The same things were measured in two ways. Each way mixes the same 8 hidden numbers, adds some noise and spreads widely along 5 directions of its own, which tell nothing about the thing.
In the rows, zero is written as 128.
Some things both ways: the first way, then the second way.
[149 178 132 154 104 125 117 124 105 137 157 120 105  96 148  92 136 112]
[131 140 114 101  90 137  98 171 155 140 120 144 131 145 150 155 120 132
 169]

[113 152 128 121 130 113 139 122 115 120 173 123 127  95 138 118 143 132]
[139 135  89 123 134  90 118 135 122 169 146 165 107 124 144 125 124 128
 123]

[146 153 146 112 105 143 104 117 130  90 144 133  82 148 132 120 133 140]
[125 147 137 116 124 145 134 118 113 125 150 171 124 128 108 132 105 159
  72]

[127 151 153 160 112 121  75 180 129 149  81 133 131 144 145 111 145 151]
[133 155  93 116 110 162 111  91 149 112 138 134 100 141 122 122  86  72
 236]

[109 133 137 102 132 139 153 152 101 100 160 139  94 133 121 110 178 105]
[139 124 136 141 134 112 138  99 113 141 102 139  87  94 118  93 100 104
 119]

[150 225 118 147 103 109 125 143  98 108 149 114  83 109  86  78 159 105]
[ 99 128 140  98 123 185 175  81  77  93 199 118 136 178  73 137 102 142
  72]

[163 188  98  88  76  91 129  74 165  98 179 132 101 175  96  99  62 145]
[122 135 113 111 158 166 159  97 109 117 172 110 116 133  97 136 130 144
  82]

[119 103 174 149 152 111 100 180  85 166 126 130 135 137 129 102 160 125]
[139 144 135 120 145 140 123 137 122 131 156 144 117 133 127 144 101 137
  55]

[124 131 146 128 114 127  94 160 134  95 104 163  97 184 146 141 126 158]
[189 190 113 133 152 137  74 131 115 134 100 157 107  86 163 110  86  95
 115]

[154 156 127  89  87 108  91  94 149 144 120 134 122 172 102  94 106 145]
[102 124 105 115 105 108  89 135 160 176 119 155 119 141 166 115 146 102
 139]

[168 140 141 143  75 145  78 161 141 133 116 131  62 191 117  94  97 157]
[147 190 135 117 135 180  60  94 123  99  92 123 120  99 151  88  97  64
 121]

[103 160 119 130  88 165 148 124 145  94 107 141  68 163 166 156 143 209]
[ 52 112 142  98  99 172 137 101 135  82 175 120 130 150  76 117 180 147
 116]

[ 69 183 125 157 126 128 147 196  98  82 137 113  93  73  98 137 190 121]
[162 136 122 146 184 158 177  79  84 125 170 103 123 127 115 110 130 145
  72]

[115 130 114 145  93 151  92 161 135 157 126 126  99 121 157 124 123 149]
[134 100 154 156 122 148 121 141 155 149 153 102 153 152 155 110 197 157
 129]

[ 90 145 133 138 112 122 119 155 100  96 133 143  98 108 111 128 131 111]
[122 125 130 133 118 122 148 108 118 121 112 107 124 134 142  98 144  94
 172]

[130 105 127 134 115 156  92 157 122 102 166 151  81 124 180 145 112 122]
[ 85 128 149 115  64 151 180 131 129  74 138 176 110 147  59 150 106 135
 201]

[129 167 150 122 116  98 120 108 123  79 118 148 123 150 123 128 137 152]
[149 129 111 128 156 137 133 121 109 148 140 107 125 121 142 116 152 143
  97]

[135 185 102 115  94 134 143 142 135 109 142 118  80 130 104 106 163 149]
[139 127 107 135 141 130 102 113 125 168 119 114 119 115 161  91 156 114
 112]

[152 179 104 120  92 103  92 111 108  99 130 137 107 104  84 109 140 116]
[187 238  42 119 155 151  90 104  82 101 119 212  77  81 123 124  44  64
 188]

[149 115 176 119 126 142  77 138 100 108 140 131  80 143 106 112 156 125]
[139 145 122 120 119 146 160 198 150 114  88 128 121 120 134 179 143 146
 162]

[170 177 148 190 104 101  63 171 137 154 129 112 126 131 142  88  94 136]
[114 140 121 101 105 168 108  83 123 122 167 118 138 177 136 115 102  92
 152]

[120 194 104 134  93 122 106 137 127 123 135 138 101 141 134 107 112 123]
[ 99 134 143  99  94 144 128 115 118 124 193 177 142 177 107 140  90 146
  82]

[ 80 124 147 157 101  96 129 139  88 186  59 151 180  96 128 102 157 117]
[122 158 101 119 132 184  91  98 170 128 147 155  98 117 106 128 113 113
 145]

Other things, the second way, with their names:
<75>: [140 147  96 119 122 160 160 120 110  99 126 145  74 109  76 145  86 111
 192]
<406>: [171 130 101 134 163 114 117 157 187 169  65  72  97  94 186 139 143 105
 185]
<108>: [150 113 144 132 139 141 163 120 115 124 145  99 125 130 113 128 130 161
 121]
<39>: [214 192  93 138 185 153  92  90 132 103 122  90  93  95 161 114  64  55
 199]
<290>: [145 166  87 109 135 136 153  87  76  76 134 140  64 113  78 125  49  59
 197]
<38>: [168 174  92 117 137 135  95 180 127 146  68 133 115 102 183 140 129 101
 144]
<440>: [112 140 139 119 133 160  94 100 115 108 156 117 131 124 123  91 157 122
  78]
<102>: [164 134 169 129 137 116 159  94 115  98 152 104 124 138 119 125  60 120
 134]
<36>: [100 109 105 151 144 151 157  89  74 127 161 106 122 132 111  67 219 120
 115]
<446>: [ 98 130 166 124  82 157 101 117 146 133 113 173 118 128 109 108 110 123
 117]
<314>: [130 127 149 128 149 146 150 142 136 141 122 115 134 124 138 138 147 156
  58]
<354>: [146 135 120 120 154 142 130  84 105 129 164 105 117 139 131 112 102 112
 101]
<481>: [193 125 182 153 193  95 190 106  78  88 135  43 130 104 141 101 124 140
  83]
<420>: [168 128 140 154 131  93 135 117 120 134 108 104 125 122 171  94 126  94
 189]
<110>: [155 117 128 144 139 127 125 140 146 165  99 115 109 106 150 117 144 132
 131]
<429>: [150 135 118 135 129 144 115 114 117 133 112  86 128 129 164  96 146  91
 175]
<236>: [182 161  96 164 145 202 141 123 116 133 127 126 128 115 134 116 157 141
 190]
<87>: [145 147 125 113 146 178 168 117 128 110 116  84 126 130 127 150 111 125
 153]
<152>: [ 92 114 168 120 101 105 132 132 178 135 132 156 117 144 128 140 103 125
 110]
<506>: [144 133 122 118 142 153 165 166 121 120 174 121 142 157 125 176 139 173
  91]
<7>: [111 118 169 117 141 103 133 123 145 125 128 119 124 121 137 123 121 134
  54]
<160>: [156 152 121 132 132 109 108 141 113 111 115 148  91  94 127 117 103 101
 148]
<395>: [140 157 126 120 130 110 113 107 108 133 137 178 107 114 127 111  78 114
  94]
<428>: [142 119 130 153 153 145 144 125 116 135 128 100 114 110 129 104 180 135
 115]
<26>: [116 129 143 133 104 114  70  97 133 147 129 160 109 123 143  73 120  90
 112]
<211>: [130 133  73 126 149 115 120 128 121 162 120 136  84 110 138 116 143  96
 126]
<190>: [159 156 134 129 140 127 139 108 132 128 135 145 124 125 140 132  80 125
 138]
<381>: [196 149 122 139 128 107  85 156 163 164 100 119 125 128 201 127 101  99
 195]
<413>: [197 164  86 160 187 186 118 183 152 141  98  86 121 101 180 151 194 134
 148]
<507>: [ 95  89 170 146  85 119 150 169 195 138 119 132 141 147 139 138 187 159
 177]
<279>: [ 77 134  87 106 108 178 167 144 117 107  73 108 103 117 113 135 188  96
 175]
<333>: [252 179 101 170 217 176 134 130  92 119 143  76 128  89 161 121 143 150
 128]
<374>: [146 140 120 124 153 156 141 135 130 130 130  86 148 138 161 135 162 136
 122]
<23>: [ 93 128 124  92  90 108 159 113  73 112 152 161 114 157  99 127  86 108
 118]
<489>: [148 123 161 140 135 101 129 131 150 126 111 119 105 107 140 122 108 118
 124]
<287>: [188 166 113 131 156 163 131 140 115 103 163 124 132 122 129 145 122 156
 147]
<242>: [174 108 188 156 151 172 137 165 130 141 122  55 168 134 168 125 188 182
  66]
<104>: [111 128 137 105 114 155 158 111 112 114 178 149 123 159  85 148  95 151
  91]
<210>: [165 131 155 169 114 134 131 136 130 130 109 131 128 114 145  96 153 130
 179]
<120>: [ 53  90 157 114  91 104 182  90  95 103 136 112 133 152 106  86 171 115
 122]
<441>: [ 92 161 133  84 112 135  89 129 105 110 115 157 124 118 128 114 115 106
  50]

Some of these things the first way, each followed by its name:
[129 146 139 122 140  68 128 116  89  96 152 173 143 146 127 119 116 103] => <290>
[ 98 154 120 123 117 100  97 144 151  72 122 172 114 188 148 160  72 165] => <506>
[ 92 158 135 174 111  91 126 157 101  93 107 164 138 104 148 140 118 117] => <429>
[140 100 188 147 126 150  77 172  89 145  73 151 112 142 151 109 201 124] => <446>
[145 144 158 130 118 109  92 141 107  85 113 148 100 149 101 122 146 137] => <38>
[123 184 117 132 114 127 136 152 110 118 163 120  90 113 127 105 149 116] => <104>
[170 156 147 101  88 155  57 139 163  85 107 153  52 241 137 123 108 174] => <242>
[ 91 144 160 120 122 142 129 131 108  43 128 154  73 150 130 163 151 155] => <120>
[165 176 115 131 138 150 114 188 148  66 218 107  42 156 155 136 136 165] => <23>
[113 147  93 129  86 175 115 155  95 130 169 122  56  67 129 112 157  95] => <210>
[108 130 172 181 141 146  81 216 117 151 135 115 108 126 180 116 138 134] => <381>
[114 179 182 149 110 103 101 138 101  79  94 140 115 134  84 102 143 101] => <87>
[ 83 173 183  96 135 143 142  85  80  60 170 148  61 178 110 116 124 109] => <481>
[123 136 130 112 126 160 127 186 153  93 144 129  75 170 151 139 162 172] => <110>
[108 134 149  67 115 164 113 117 124 125 138 148  66 220 119 102 136 135] => <489>
[101 136  49 150 113 132 155 197 152  68 167 134  81  88 152 193 138 193] => <36>
[ 50 110 148 110 103 159 108 131  79 148  79 159 111 114 122 121 171 102] => <507>
[184 151 183 151 130  94  83 135 103 177 169  95 132 119 112  56 128 111] => <354>
[145 177 118 143  84 143  56 172 133  80  54 148  92 116 113 144 193 153] => <236>
[143 181 118 116  69 118  97 104 161  93 149 124  79 162  93 111  65 145] => <374>
